The groups are shells around one centre, one inside the other: the same stretched ball of 6 dimensions in 7 sizes.
(in the rows, 128 means zero)
Some rows, each with its group after it:
[144 129 125 165 138 105 143 112 152 139  36 147 125 134 128 167 148] : Gelam
[114 121 135 109  76 190  99 151 161 114  92  95 111 157 108 190 184] : kibo
[105 120 124 121  82 197 108 143 142 105  89  93 124 162  98 182 200] : Gelam
[140 127 132 156 145 112 138 125 153 158  30 144 131 133 126 169 139] : dekuz
[129 128 107 170 115 119 142 101 129  94  67 124 139 154 114 163 173] : suf
[127 127 126 152 110 147 130 123 151 116  56 122 127 147 123 179 165] : nus
[140 129 108 170 122 105 146  94 141 106  55 145 119 143 120 156 180] : funed
[106 130 122 148  94 166 134 127 128 105  68 104 143 172 110 167 182] : Gelam
[117 119 115 143  97 176 119 124 145  95  77 107 124 149 107 185 195] : suf
[153 125 130 100 116  97 104 138 171 170  82 150  76 132 107 151 172] : funed
[147 125 128  96 115  95 102 143 159 168  93 140  89 141  98 148 167] : Gol
[123 114  95 119  99 144 106 119 128  99 113 113 109 150  77 156 224] : funed
[157 129 101 185 163  50 157  85 132 133  39 168 131 128 119 143 151] : funed
[112 120 114 122  91 172 113 132 136 110  90 108 116 158  92 166 211] : Gelam
[108 123 135 120  81 196 108 150 153 114  80  94 123 161 110 189 182] : kibo
[109 112 103 138 113 182 119 125 125 107  77 109 131 147  83 171 219] : dekuz
[142 119 110 145 140 112 129 113 146 142  55 150 108 126 103 156 187] : suf
[140 131 132 109  90 112 107 137 162 134  97 124  96 155 114 161 162] : Gol
[131 123 134 101 102 140 100 151 159 150  89 117 105 148 103 169 168] : Gol
[119 126 115 164 116 153 142 112 134 110  48 125 135 151 113 167 187] : suf
[147 122 109 166 154  92 142 104 140 140  42 154 126 126 112 156 163] : Gol
[155 133 131 129 138  68 131 124 158 179  52 165  98 137 119 139 149] : funed
[136 129 136 105 100 123 109 144 161 155  83 130  96 151 110 158 168] : Gol
[114 129 122 157 117 148 143 123 128 126  47 122 144 161 112 160 175] : dekuz
[ 96 127 131 119  54 213 108 146 143  85  99  77 127 181 108 186 198] : kibo
[162 127 112 149 144  60 132 105 153 146  61 163 103 125 116 149 156] : nus
[165 116 111 124 159  67 115 119 159 175  65 169  88 109  98 148 169] : suf
[137 126 117 159 142 102 140 115 136 140  48 140 137 140 113 158 154] : nus
[141 136 143  95  79 111 102 146 172 146  99 126  83 159 120 158 158] : kibo
[132 133 122 177 129 114 153 107 138 121  36 137 142 149 130 164 151] : Gelam
[113 119 113 134 106 161 119 131 129 113  82 106 135 157  93 168 192] : nus
[146 140 134 140 119  74 135 123 151 152  61 145 118 155 128 147 134] : Gelam
[162 111 107 122 155  83 110 119 157 166  71 163  88 106  91 153 181] : funed
[152 130 116 134 118  74 124 112 151 133  83 147 100 142 113 147 163] : nus
[153 132 130 108  99  86 108 129 169 144  96 141  81 145 116 152 162] : kibo
[126 126 127 107  99 131 107 145 144 141  95 114 114 159  98 158 173] : nus
[116 135 145 102  68 154 104 156 155 126 101  95 117 178 116 171 157] : dekuz
[144 124 114 113 131  82 114 129 139 162  86 144 105 142  90 137 174] : suf
[151 111 109 126 144 106 109 124 154 150  74 145 101 114  94 166 179] : kibo
[147 124 131 117 111 113 107 137 168 143  82 131 100 136 115 172 153] : suf
[143 125 103 139 138  73 129 111 126 139  80 144 122 144  93 136 173] : kibo
[135 136 112 189 142  84 167  93 122 124  31 150 148 153 125 143 155] : dekuz
[143 138 124 130 114  67 130 121 139 146  81 140 116 161 113 135 149] : dekuz
[151 118 118 116 131 101 109 128 160 157  76 148  90 124 100 157 178] : Gol
[153 127 108 136 143  60 131 109 138 155  70 161 105 136 100 131 172] : Gelam
[167 127 115 136 146  48 126 110 158 161  66 169  93 123 113 143 153] : nus
[148 128 107 196 161  80 164  86 135 129  20 163 138 128 127 155 154] : dekuz
[119 125 110 128  93 142 117 124 129 102 100 108 123 164  94 158 196] : Gol
[137 126 100 157 115 107 136  96 134 100  76 139 114 146 106 151 196] : funed

New rows, each followed by its group:
[150 127 129 126 120 103 118 127 167 151  67 146  94 133 119 163 160] : Gol
[101 118 102 162 104 189 133 115 116  80  71  98 153 161  95 177 209] : funed
[142 125 124 118 102 117 108 130 160 128  92 127  99 144 110 167 170] : Gol
[120 131 121 167 117 133 145 116 129 114  51 120 150 160 119 165 159] : suf
[148 123 130  98 110 108  99 141 169 160  90 139  82 135 105 159 170] : Gol
[163 139 147 119 127  58 125 134 176 188  55 165  88 139 134 145 125] : dekuz
[139 116 120 114 127 129 107 137 155 155  74 135 101 129  96 165 182] : nus
[162 125 127 113 130  73 107 132 168 164  81 149  91 127 112 158 145] : suf
[182 132 131 110 145  20 114 125 177 195  71 180  73 120 119 136 131] : dekuz
[174 131 115 144 148  27 131 103 157 157  66 173  96 125 119 139 140] : dekuz
[133 116 109 112 100 135  98 130 147 112 111 114 104 143  90 169 194] : funed
[169 128 142 115 149  59 115 139 179 201  52 166  90 118 124 155 121] : dekuz
[135 126 118 121 121 108 120 128 141 152  76 139 107 147  97 144 182] : Gelam
[143 131 106 183 159  71 162  93 123 139  31 160 142 140 115 139 157] : funed
[121 138 151 124  76 152 118 148 164 126  75 104 122 172 134 180 141] : dekuz
[125 126  94 168 114 120 146  92 118  90  71 132 130 156 101 147 205] : dekuz
[140 114  95 148 126 120 121 103 138 104  82 134 113 129  95 165 199] : dekuz
[116 129 125 137  98 152 128 130 137 120  70 115 128 164 109 162 182] : Gol
[114 120 117 100  69 172  92 144 143  98 125  89 110 165  89 174 203] : funed
[125 128 142  91  92 143 101 159 157 160  89 116 103 160 103 160 169] : dekuz
[131 124 120 107 115 118 111 138 139 155  88 130 107 151  89 144 187] : funed
[136 127 121 130 118 105 120 130 140 138  80 126 125 151 106 158 155] : suf
[157 122 104 157 168  56 138 105 135 156  52 162 126 122 104 145 151] : funed
[166 139 138 136 137  40 133 122 166 176  54 164 103 138 135 145 114] : funed
[135 118 123 103 111 135 101 142 157 150  87 129  94 138  94 162 189] : nus
[138 130 110 158 133  93 144 105 132 132  56 147 124 146 109 143 175] : Gol
[116 114  97 129  93 167 109 119 129  84 107 104 117 152  82 169 224] : funed
[127 132 115 190 121 126 158  97 134  96  38 131 146 152 131 169 162] : funed
[115 126 110 152  94 154 130 114 129  86  82 108 134 163 107 169 192] : Gol
[133 121 138 101 104 150 100 152 169 158  77 125  94 140 107 173 174] : funed
[169 132 124 143 152  42 137 109 161 176  45 180  92 124 123 137 145] : funed
[148 122 107 139 148  75 128 115 135 153  68 151 118 133  96 142 168] : Gol
[141 121 134 108 111 137 103 143 172 155  74 134  89 132 110 173 173] : funed
[131 128 141 109  88 149 106 146 170 140  80 121  95 151 118 174 170] : suf
[148 133 119 127 128  69 129 119 143 160  71 155 102 147 106 131 168] : funed
[136 123 126 100  99 131 103 139 160 145  92 131  85 145  99 157 193] : funed
[167 119  98 155 173  40 136  97 140 158  55 175 110 112 100 138 161] : kibo
[125 121 104 140  98 146 120 113 136  92  91 117 115 150  98 166 206] : Gelam
[150 131 125 159 132  95 141 109 161 141  40 157 108 132 131 161 154] : funed
[157 137 149  97 113  71 108 149 176 188  77 149  86 145 124 148 129] : funed
[141 127 132 104 103 118 106 140 165 154  84 136  86 144 108 157 175] : Gelam
[126 128 106 165 132 111 150 103 118 124  52 140 138 154 103 141 186] : dekuz
[173 129 125 145 171  35 138 113 161 194  33 186  99 114 122 139 133] : funed
[142 128 125 115 106 100 108 134 152 136  97 124 110 151 107 160 155] : funed
[155 126 117 146 143  82 134 109 155 155  48 166  97 125 115 148 171] : dekuz
[168 132 142 128 145  58 125 130 178 191  44 169  92 123 132 154 122] : funed
[151 118 105 137 154  76 122 117 137 154  70 149 119 125  93 149 164] : kibo
[144 137 142 117 102  97 117 138 166 154  75 135 101 154 126 158 141] : Gol
[119 123 118 121 108 141 115 137 132 132  85 114 127 158  93 158 183] : Gelam
[163 120 107 143 149  71 127 104 156 150  61 168  92 115 106 149 175] : funed
[149 110 102 138 146 112 117 112 150 139  67 150 101 113  93 163 194] : dekuz
[106 120 104 142  97 175 126 119 121  94  82 107 130 162  90 162 220] : funed
[141 118  97 169 158  97 144  99 126 132  47 151 133 127  99 151 180] : Gelam
[128 139 144  97  73 125 106 151 158 141 101 113 102 175 116 155 158] : funed
[130 129 149 103  97 147 105 158 169 161  72 119 105 152 119 175 152] : funed
[153 126 123 129 121  93 117 122 163 143  75 146  96 132 116 161 160] : Gol
